Every row belongs to one group in each of 3 separate groupings. Each group adds its own fixed numbers to the row, and there is some noise. The rows also spread widely along 13 directions, which tell nothing about the answers.
Some rows, each with its group in each grouping after it:
[ -4 -10   6   3 -23 -37  39   3  11  41 -11   4   6 -46  -1  -2  27 -10
   7 -10   5 -10  14  -9  23 -17  -6  -6  26] -> G (3) S
[-32   6 -30  18   0 -14   5 -18 -43  27 -42  15  16   6  25 -24  32  29
  23 -23  -5  11  91  50 -10 -13 -22 -35   3] -> C (5) E
[-15   0 -47  20  29  -7   1  18  17  31   2 -29  -9  42  -2 -16 -49   0
   5  15   0 -10  16   5   1   6  27  22  24] -> C (0) S
[ 37  -1  -8  18  15  -5  12 -26 -33 -21  11   3   9  -8 -12  38  38   8
 -14  20   3  25 -21 -29 -44  20 -23  14 -60] -> Z (5) E
[ 14  14  43  -7 -16   4  -5  32 -15 -47   2   2  20 -13 -14  -1  12  -2
 -21  12  50  -3  23  18 -20   5   3  -6  26] -> X (4) N
[-55  12 -55  23  25   9  27  28  45  28 -12 -29 -13  34 -49 -42   0 -27
  -8 -54 -31  14  26  39 -15   8 -40 -14  26] -> X (4) N
[ 11  -3   1 -31  16   4 -28  28 -25 -28  -5 -11   1  59 -11   1  21   4
 -31   1   3  -4  72  37 -12  42  11 -10  13] -> Z (0) S
[ -1  -5 -28  -3   0  22  -5  26  19  18   7 -14   2  33  10  -8 -25  12
  39  -1 -59   9   5  25   9 -17  36 -10  44] -> Q (2) N
[  3  17  32  26 -47  -3 -14  19  -6 -15  17   6 -13 -13 -17   5  23 -16
   6 -24  30  10 -24 -53  -4 -14   9  16  22] -> Q (2) N
[-36 -70 -16  13 -20 -18  25  11 -10  46   5 -16  49 -18 -22  37  24 -32
  11 -19   4  25 -15  10  29 -23 -12  -5  30] -> A (1) E
[  2 -21 -19  15  22  20  61 -25  35  21  16 -15  44 -24  19  -8  15  21
 -19 -10 -57  32 -19   2 -39 -39 -35 -10 -15] -> A (3) E
[ -5 -26  31 -25 -27  10 -13  28   1   3  -1  -3  43  -3  11  40   3 -18
  31  -5 -14   7 -11  18  26  -4   4 -17  37] -> G (1) E
[  7   6   5  17  -1  10   7   5   0 -11   1   2  31 -13   2  12   7   2
  35  19  -1  20 -35  -4 -19  -7  16   3   5] -> Z (3) N
[ 11  14  29   4 -18 -17  -2 -22 -23 -25  -4   5   7 -13   4  28  48  11
   0  -2  13  10 -20 -39 -26  22 -16  12 -46] -> C (0) S
[-11  26  17  -2 -31 -55  12  18  42  19  -7  -2  -8 -32   6 -26  -2 -56
  16   8  38 -24  30 -17  41 -15  14  25  47] -> Q (3) S
[ 14  16  11 -34 -11 -14  10  33  10  -5  -3   1   0   3  -8 -15  13  -5
  17  18  -3 -12  29  18  13  18  21  -8  26] -> C (4) E
[ -5 -13 -25  35 -18 -11   1  43   6  38  19 -16 -17   9 -24 -12 -39 -11
  13   3  22 -11  -3 -24  25 -23  48  23  63] -> Q (2) S
[ -4 -20 -14  10  -9  -7 -27  18 -34  18  -4  -7  10  19 -24  49   4 -23
  29  -3   1  14 -10  -3  27  28  -3  -3   3] -> Z (5) E
[  1   3  -3  -1   4 -21  53   0   8 -13 -14 -15  23 -43 -55  30  17 -20
 -22  -5  38  18  -8  29 -23  23 -48   2 -23] -> A (4) N
[-44  -5 -40  26   1 -29  10  32 -10  27 -16   2   5  20 -13 -38  34 -18
  36   3  27  11  24  19   6   5  47  -1  44] -> A (2) E
[-60   3 -53  66  24   9   2 -18  -2  72 -32 -33  28   6  26  12 -91  24
  22 -31  10  -3   6  27  -1 -27 -25   1  18] -> G (5) N
[  2  36  13  16 -13 -14  -1  10  -7  12   0  -4 -10  -7  24  -6 -15  20
  14   6  11 -23 -11 -32   5  12  33  18  18] -> X (2) N
[-18  52  11   7 -14  -7 -10   1   3 -26 -29  11  11  -5   7  -8  17 -17
  34 -17  18  12  23  15 -24   9 -23  -5  -5] -> C (0) E
[-26 -39  44 -13 -27   5  23  24 -32  10   1 -14  45   2  13   2  22  35
 -28 -11  25 -11  33  22  18  -8  19 -34  50] -> C (2) E
[-22   5   5   9 -22 -19  14  43  21  -4  -2  -2  11 -17 -35  -1  13 -52
  20  -6  37  13 -11   6  11   1   7   3  44] -> A (2) E
[ -5   7  -3  -4   8 -14  45  17  21  45   4 -34  22 -12   9  15 -40  12
  14  13 -13 -22 -40  -6  30  18  30  12  31] -> Z (2) E
[ 14   3  15 -25  10  17  29  13   1 -18  -1 -14  36   3   0  -1  18  23
 -26  -6 -15   4  22  36 -27  13  -9 -23  12] -> Z (0) E
[-43 -60  56   2 -24  10 -23 -12 -44 -13  12 -12  81  13  56  34  45   2
 -24  -8  23  11  19  -1   6 -23  -4 -17  19] -> X (1) E
[-18  -2  32  11  -3  -9  -7 -30   8 -16  -1 -14  51 -17  44  42  -7 -15
  32  36  20  19 -55 -17  -7  -3   2  21 -21] -> C (5) N
[-32 -13  29  20 -13  34 -11  -6 -12 -22  13  -9  34  18  24   5  44  10
 -28 -41 -18  23   4 -16 -33 -12 -32 -22  -1] -> X (2) E
[-51  15 -17  11  17 -23 -11 -22  -3   0 -25 -14  25  26  15   4  26 -27
   3 -17  18   6  36  15  -9  35 -34   2 -35] -> A (4) E
[ -9   0 -13  13 -27 -14 -35  -6 -29  15  -3   3 -26  25 -22  20  26 -18
   9 -43 -11   9  35 -25  12  14 -34  -3 -17] -> C (4) N
[-42  -8  -3  13 -11   6  -9  26  -5  35  -5 -25  10  35  -6  -7  -1   8
   1 -35  -5  -3   9   2  18   4  -2 -13  32] -> Q (5) E

New rows. What belongs after each?
[  4   7   8  10  -5 -12 -30  -2  -6 -22   7  -4  -2  10  -4  39  -5 -47
 -15  -2  20   4   9 -18  -1  15 -27  28 -17] -> X (1) N
[-20  -9   3   4  15  15  11  17 -16  16 -12 -43  44  16 -15  35 -53  19
 -39 -20  25 -18  16  35   2  25 -23  -9  20] -> Z (0) E
[-25  18  -2  28   3 -30  19   6   5  18  -6 -26  20  -9  -2  -2 -38 -14
 -14  11  74 -24  17  -5   8   2   3  25  15] -> Q (4) E
[-18 -27  -9   5  -4 -44  21 -32   5  34  -7 -12  41 -35  35  20   4 -26
  10  16   8  13  11  14  23 -21 -11   9   7] -> A (5) N
[-16 -25 -34  37   6   0 -15 -33 -26  11   6  -1  19  26  11  15  53  -4
  21 -17 -30  40  -7 -18 -28  -3  -6   0 -26] -> Z (0) N
[  8  -2 -34  19   3   7  -1  38   5  23   0 -20  17   2 -32  26 -56  -3
  37  11  -3   6 -41  13   7   7  18  10  27] -> A (0) E
[-26  25 -21  42   1   5   0   2 -18   7 -22 -13   2  12 -15  14 -31  15
  11 -16  33  -1   1   7 -17  11  -5  12  -4] -> Q (2) N
[  0  -4  25  -9  -4   3  -4  11  25 -21  24  -3  34  10  51  -4  15 -17
  23  36 -24   7 -20 -12   2 -13  43   5  30] -> X (2) E
[-25  26  27 -10 -15 -15   7  14   3  -4 -24 -14  11  -5   7   9  -4  -3
  10 -11  25 -15   5   1   9  20  -5  12   7] -> C (1) S
[ 32 -36   4 -40 -16  -5  12   5 -35   6  -1   6  25   1  -5  24  46  22
   2   4 -35   2  50  38  16   8  -1 -35   2] -> Q (4) E
[  9 -45 -17  -5  17  -5  16 -16  -7  15  12 -12  33   5  37  14   3  11
 -13  22 -34   3  30  17   0 -22   9   5   6] -> X (1) S
[  6 -16  -9   4 -11   1  26  -2   4  -8  -4   3  42 -31 -10  16  36 -10
  33   2 -17  42 -24  29 -24 -20  -6 -12   8] -> A (0) N
[-30  12  -8  24  -7  -4  13  22  -8  14 -21 -17  12 -11 -23  21 -31  -4
   9 -22  24  -6   4  26   8  13 -15  -4  27] -> X (2) N
[-51  14  13  12 -12 -11   9 -18 -19 -14 -34  -1  27  -1  -9   2  84  -8
  -8 -57  16  25  12   8 -31  29 -56 -20 -33] -> A (0) E
[ 40 -15 -24 -20  22   2 -11  -8 -11 -31  10  10   7  21  -5  43  31 -15
  16  34 -37  30   0   9 -20  34  -3   5 -46] -> A (2) E
[ 28 -14  17 -11 -22 -10  -2   4 -25 -15  13  14  12 -13  19   6  33  10
   0  14   2  11  26   2  -7 -13  24  -8  17] -> A (2) N
[ 52 -14  30 -29 -25  -3  -4  11  37 -33  44  17  19  -9  45 -10  22 -39
  10  43 -31  15  20 -11   4 -50  40   5  46] -> Q (2) E
[-14   0  22 -20   3  26   9  44  55  12  21 -40  -3  41 -21 -15 -15 -12
 -48 -39 -36 -12   4 -12  13  11 -24  -9  30] -> Q (3) E
[-24   0  21 -15 -10 -20 -20  -7 -20 -19 -21   0  33  12  27   8  63  -2
  24   1   6  11  10  11  -6  31  12  -6 -11] -> A (0) S
[  6 -12  36  32 -15  10 -21 -12 -17 -21  27  -3  34  -5  10  37   4 -20
 -24  -1  35  15 -18 -53 -18 -14 -23  15 -13] -> Z (3) E
[ -9  16   5 -23  -5 -33   6  12  -2 -27 -28  18  28 -15  12  -2  33 -36
  34  24  28   8  53  57   2  13  12  -9  22] -> A (2) E
[-33  24 -46  36   8 -12  -8   7  -6  46  -9 -26 -36  52 -20 -16  -6  10
  -5 -47  -7 -16  12 -33   5  33  -7  15 -10] -> Q (0) E
[-28   3 -13  20  -2 -46   7  -1 -22  11 -16  -6  13  -2  -7   0  37 -10
  22  20  52   0  -5 -11   1  30  25  21 -12] -> A (4) S
[ 28 -15   7  17  -2  -6  -4  -9 -66 -10   8  -1  10   6  -2  22   4  49
 -36  28  52  -8  16 -17 -30  10  21  12 -22] -> C (0) N
[ 47   3 -14  -2   7  14  -9  15 -27 -19   0  18 -10   6 -32  30  23   5
  10   9 -38  13   6   3 -18  25 -19 -11 -30] -> X (3) E
[-11  -4  -9   8  -3  24   5  16  -2  18 -11 -21  44   2  -1  17 -43  21
  24 -13 -16   3   5  39   3 -16 -10 -19  23] -> Q (4) E
[ -6   5  48 -28 -17  19  37  -9  37 -24  13 -11  40 -24  23   6  54   0
 -12 -34 -51  29 -23   3 -25 -12 -29 -23   7] -> Z (2) N
[-30   2  30  -3 -24  -4  35  25  35  28  -7 -26  24 -24   1 -14  -4   0
 -18 -43   5 -11   3   5   9 -19 -14 -13  58] -> G (0) S
[-34 -12 -18  17   1 -15  13 -28  28   9 -15   4  31 -12  17  11  44 -33
  63   5 -37  38 -24   0  -4 -13 -12   0 -21] -> C (3) S
[ 38  30  25 -11 -27  32 -38  35   6 -35  17  10   3   4  11  -6 -22 -11
  -2 -19 -20  11  26  -1 -19 -27 -13   0  30] -> A (1) E
[-11  19 -22  25  13 -15  31  12  11  13   1 -17 -16  14 -11 -27  -2  12
  -6  12  22 -11   0 -17 -19   8  35  25   8] -> Q (2) S
[-23 -23  -9 -13   8 -12 -17  33   3  18  -3 -34  15  39  -9  10 -21 -13
 -12  -3   8 -13  23  24  27  30  14   4  33] -> A (0) S
[ 22 -30 -20 -18  39  49  19  39  -9  -1  14 -36  15  42 -34  28 -42  38
 -54   2 -37  -7   5  37 -18  28 -13  -7   1] -> X (1) E
[-39 -50 -29  21   6  -2  -8 -11 -16  20  -7 -15  54  11  11  24   2 -18
  19  -2  -6  23  30  48   9 -18 -12 -16  17] -> X (4) N
[ 13 -19   0 -11 -38 -23 -19  12  -3  20  16  15  -5   9  13  -6  35 -27
  23  -9 -33  10  38 -16  31 -24  13 -10  37] -> C (0) E
[  1   4 -18 -18  40  -1  67  13  35   8   6 -30   5  19  -9 -23  -4  22
 -42  19 -14 -13  15  26 -20  22  12   3   3] -> Q (2) E
[-17   3   1 -24   7 -23  25  13  12  20 -10 -16  18   9  28 -14  15   8
  17  16 -14 -14  24  24  21  23  43  -5  34] -> Z (2) S
[-14  -2 -34  24   8  11 -10  19  17  20   6 -23  21  16  -7  -1 -55 -20
  10  -7  -1   9  15  19   0 -19  -9   5  29] -> A (4) E
[-53 -45  -1  -8   4 -18  16   5  -8  28 -14 -12  55  18  34  -3  30 -11
   7   4  19  -2  42  40  20 -10  20 -15  40] -> G (1) E
[  6  25  23 -14 -14   7  33  24   5  11  -5 -22 -10   0 -38  -5   8  29
 -54 -55  -7 -19  19  -4  -7  25 -38 -15   9] -> Q (0) E
[-31 -14 -14   2   3  -2   2  13  -9  14 -10 -17  15  33  -9  13  11  -5
   9 -12  -2   1  19  23  11  20   4 -11  11] -> Q (2) E
[ -7 -17 -10 -13  -8 -10  -1  16  12  -7  -3 -11   3  11 -53  38  29 -49
  15 -10  -8  22 -14  12  14  30 -23   0 -10] -> Q (4) N
[  2  17 -17  22 -19   3 -19   4   8  25   8   3 -26  16   7 -12  19   0
  27 -34 -46  11 -14 -41 -10  -6   3   2   9] -> G (0) N
[ 12   9   5 -18  10  13  16 -10  18   1  13 -15   3  24  19  -6  22  24
 -22 -15 -58   5   4 -15 -22   9 -20  -8 -21] -> C (0) E
[-76  -4  10  19   2 -19 -28 -23  25  28 -18 -32  23  26  37  17 -15 -48
 -14 -43  22  -2  25  -3  22   4 -50   5   5] -> G (5) N
[ 41  22 -12 -31   5   6   5  36  -8  20  -5 -15 -20  10 -26  16 -37  28
  -7  -7 -47 -29  26  20  23  43 -12 -13   5] -> X (4) E
[  9  76  32  24  -5  22 -36   5   4 -29  -4  -5 -10  17  10  11 -13   6
   9 -25  -1  -4 -40 -63 -33  36 -26  17 -37] -> Z (3) E
[ 24  33  15 -34 -25 -19   3  31  22   2 -28 -10  12 -32  -4  21 -58 -14
  22  -2   0 -24  48  62  36   1 -11  -7  52] -> Q (0) S
[ 17 -38  19 -16   4  18   2  -5  -6  -3  21 -21  52   2  38  34 -10  26
 -11  23 -28   9 -21  -1  -8 -12  14  10  -1] -> A (1) S
[-21   7   5 -13 -35  10 -17  31   6  24 -11  -8   8  19   6 -23   9   3
  34 -43 -40   3  44  33  26 -17   5 -31  57] -> Q (4) N
[  9   1  39  -9 -10  14  19  27   3 -18  11 -13  32 -16   1  24   0   9
   3  19   0  -2 -42  -4  -2   8  18  -4  21] -> X (2) E
[ 33  31  -4 -24   2 -20  27  26  20 -16 -19  18   3 -23 -18  -3  19 -17
  49  39  -4   1   5  29   3  17  24   0   7] -> Q (3) E
[  0 -12  34 -17 -27  -4  -7  20 -12 -22  -4  10  26  -3  -2   9  51 -19
  -5 -12  15  11  31  16  -9   0  -9 -24  22] -> G (0) E
[ 35  -8 -15  -4  11   1  21  32  -1 -32  18   1 -10   4 -49   4  15 -13
 -28  24  21  18   4  11 -33  14  14  10   5] -> A (2) N
[ 16  14  10   9 -11  -4  -3   4 -19  -9   6  -5   6  -1  -8  15  22   9
  -9  -8  10   4 -21 -32 -18  20  -6  10 -17] -> A (0) E
[ 60  30  43  -9  -6  21 -36  26 -18 -57  26   0  -6   9  -8  41 -39  -5
 -44  19  30 -16   3 -32 -24  18 -12  29 -13] -> X (1) E
[ 21  28 -53   9  20  27 -37  33 -14   3 -10   0 -27  55 -20  11 -52   9
  46   4 -36   1  16  14  -9  26  12  12  -7] -> C (1) E
[-47   0 -23  54   5  10 -42 -19  -7  17 -12   3  25  33  34   8   1 -18
  45 -13  -1  19  -5 -23 -16 -12 -11   2 -11] -> G (3) E
[ 34  67 -20  21   5  15 -21  -7 -23  -7 -15  -4 -29  16 -15  22 -29  35
   5 -25 -19  -9   0 -24 -35  36 -34  14 -50] -> Q (0) E
[ 33  33 -21  -4   4 -10  48   0  18  11 -16   1 -25 -32 -28  -7  14  19
 -17 -30 -32   1  20  10 -34   7 -43  -7 -16] -> G (0) S
[  5 -42 -21   8   7  14  -6  46 -23   6   7  -4  17  25 -34   8  -3  -5
  -1  16  -3   6  25  30  10  -2  16 -18  38] -> X (3) E
[-16  -5  31  13 -10   2 -34  -6 -21  -7  10 -20  43  23  52   3 -18   7
 -20   2  32  -8  23 -12  -5 -14  22   7  30] -> Z (0) N
[-24 -28  -9  16   9   3 -21 -19  -9  12   5 -18  22  30  14  36  -4 -16
 -10  -9 -10  17  11  -8   1   2 -37   1 -24] -> C (5) E
[-21 -12 -15  19  11 -12  15   6 -19 -11  -1  -5  -1  22 -18  -3  37   1
  -3  15  31  14   7  -7 -24  17  19  10 -10] -> C (2) S
[ 32  19  17 -24 -15 -26  -8  12 -27 -16  -9   7  -3  -9  -8  44  13  -5
  14  21  13 -12  -2  -9  16  52  10  10 -19] -> A (2) E
[ 27  42  -5 -11  -8 -10  -9  43  17  11   1  -3 -36  10   7 -18 -35   2
  22   7 -28 -29  21  -7  23  16  35  13  42] -> X (2) S
[  9   9 -26  35   9  20  13  30  -8  26   1 -14   8   8 -10 -14 -60  41
  12  17  10 -15  -9   0  -6 -19  35   6  32] -> Q (3) E
[-45  -2  25 -28   8 -21  38  21  28  -2 -30 -14  42 -11  -9   1  36 -32
   0   2  30   3  11  53   6  27 -14 -22  25] -> G (5) E
[ 17   6  16  -2 -19  -6  -1  -1 -24 -11 -15  22  15 -25  19  -3  36  14
   9  -4 -14   3  58  20  -7 -20 -15 -22  11] -> X (3) S
[ 33  -3  55 -42 -24   4  -5  61  25 -36  31  -2  -5   9 -33   0  40 -23
  -9  23   0   5 -49 -33   9  29  39   7  29] -> A (3) N
[ 20  54  52 -57  11  -1  38  31  47 -65   2 -11  -5   1  -9 -26  30 -10
 -49   7   6  -9  26  20 -34  43  -4   1   8] -> Z (2) S
[ 30 -46  12   6 -31  -9 -23  15 -50   5  22  19   2   0 -12  27  41  -8
 -15   2  14  14  26 -23   6 -17   2 -12  17] -> G (5) E
[ 20 -45  30 -17   2  11  63   5 -16 -27  13  -9  62 -37 -13  30  38  29
 -43  22  16  22 -14  30 -34  -7  -4 -19   1] -> A (2) E
[-30 -11  -2  12   8 -22  -8  13  -2  31  -3 -34  -8  29 -12  39 -33 -18
 -26  -8  41 -30  -2 -25  29  45   1  24   3] -> G (2) S
[ 12  33   8 -18 -21 -25  47  22 -13  25 -27  -8  -9 -42 -30  12 -14  20
 -19 -39  10 -25  47  36  19  25 -28 -19  28] -> Z (2) N
[  2  11   1  -7   2 -12   2  24  41  -8   4 -15  -2  -3 -22   2  -3 -44
   4   3  -4  17 -16  -2  -2  11 -13  16  12] -> A (5) S
[ 31  14 -10  -7  -9 -20  14  34  18  21  10 -15 -23 -15 -18  -3 -49 -11
 -31 -10   5 -21  36  -3  16  -7  -9  26  33] -> A (1) S
[ 16 -27  29 -12   2  -1 -21  13 -16 -14   8 -10  30  12  17  36  -3   1
  -5  37   5  -9  -2  -6  15  18  23   4   4] -> X (3) S
[-37 -17 -12  31  -2 -21 -19  15  -9  16   4 -16  -6  34 -35  11  26 -41
  -6 -17  33   4  -2 -41  13  28  -4  17   2] -> Z (3) S
[ -5 -56  -1   4  23  -1  -6 -34  13   4  35 -21  47  23  44  45  35 -24
  11  40 -54  32 -66 -40   0   5   5  17 -37] -> X (5) E
[  5  18  -3 -26  15  18   5  31  30 -16   9 -19  -2  34 -24  -7  27  -7
  -1  -8 -44  13 -17   7 -17  43  -8  -7 -13] -> A (4) E
[ 32  -6  -5  11  11  10  42  -5   2 -18  10  -2  14 -32 -30  11   9  13
 -41   6   7  21  -3   5 -48 -13 -33   1 -21] -> A (3) N
[-28 -15   5  -7   1 -21  29   2  -1  10 -16  -9  29  -8  17   4  40   3
  22   9 -11   3   6  24   8  15  19  -9  16] -> X (2) S
[ -4  -5  -6 -12  -1   4  15  17  18   2   3  -7  31   6   8 -21  18 -15
   0 -14 -28  16  40  36  -9 -22  -1 -23  46] -> Z (0) E
[-20 -10 -24   6  12   8 -14   8   9  21  13 -23 -12  60  17  -9 -11   4
  -6 -11 -32  -4  20  -6   9   9  24   5  16] -> Q (2) N
[  2  10 -15  -6  15 -36  33  -1  -1  22 -20 -18  13 -18   1  14 -24   4
   0  20  10 -23  21  34  16  26   6   9   9] -> X (0) N
[-10 -33   5  38 -25   7 -20 -26 -30  14   1 -10  60 -21  37  70 -38  10
  50  14   6  16 -39  -8  10 -32  10   9   4] -> Q (2) S
[ -3   0 -21 -11  13 -11  17  19  19   6 -10  -7 -13   8 -29  -9   7 -26
 -16 -10  -2   7  42  34  -5  13 -20  -9  17] -> G (5) N
[  4 -15 -31 -11 -13 -37 -58  17 -17  30   0   6 -11  46  38 -11 -25 -27
  45  28  -8 -16  83  19  51  -9  60   8  55] -> C (0) N
[-56   8   3  24 -29 -18 -28 -14  -6  18 -24  -7  24  13  23   5  19 -29
  19 -54  10   6  44   3  16  -8 -35  -9  13] -> Q (0) E
[ -8  -5  10  47 -19  32  -4   2  16   8  47  -3  -1  18  30 -29  28  14
 -14 -30 -29  24 -42 -84 -41 -48  13   6  18] -> G (2) E
[-10 -26  38   4   0  -7 -41   9  -9 -40  28 -23  38  37  12  34  15 -39
 -21  34  55   6 -22 -32  -7  22  31  28   5] -> Z (0) S
[-15 -12 -24 -14   2 -26  37  -8  19  -3 -14   8   4  -6 -15   0  66 -34
  28   4 -27  32  20  35  -5   9  -5 -12  -4] -> C (2) N
[-12   3  -7  41 -12  53 -14  34 -11  10  -3 -25  46  -5 -19  24 -76  25
  23 -29  -1  17 -34  18 -19 -27 -23 -13  33] -> A (4) E
[ 17   1   8  17 -39   1  -8  46 -20  49  18  -7 -24  -3  -1  -1 -42  34
  11 -10   8 -30 -17 -43  31 -13  56   5  66] -> G (2) N
[  7  18  -8 -20   1  -1  19  47  10  24  -6 -18 -34  18 -38  -8 -13  10
 -16 -23  -7 -26   5   0  11  36  11   4  23] -> G (1) N
[ 14  31  18  27 -20  26  25   5  18 -10  14  -8  13 -30  -2 -23  -7  17
 -30 -45  -7  18  -2 -14 -50 -43 -31  -4  25] -> Z (0) N
[ 49  22   3  23 -22  28   4  17 -13 -14   9   6  11 -37 -12   2 -18  41
  21  -1 -16  19 -28 -15 -42 -31   0   0   5] -> A (4) S
[ 30  -8   6 -20  -4 -47  -9 -15 -38 -24  -3  11  -1  -5 -12  40  55 -21
 -18  25  37   5  26  -8  -3  44  -3  17 -40] -> A (0) N
[  6  -1 -14 -15  12 -14  29   1  12 -30 -13   6  28 -12 -23   0  32 -34
   3  17  14  21  50  61 -24  -3 -23 -12  -4] -> Q (4) E
[-13  -5  11  20  -9  -2   9 -10 -23   1  -9   4  13 -12  -2   5  42  12
 -17 -25  -3   9  18  -3 -16  -2 -29 -15 -12] -> X (3) N
[ -6 -12  -6   3   0  17   7  29 -26 -17 -16 -12  23   5 -45  37   9   5
   9 -14   6  20  -1  39 -16  27 -10 -19   9] -> Z (2) S
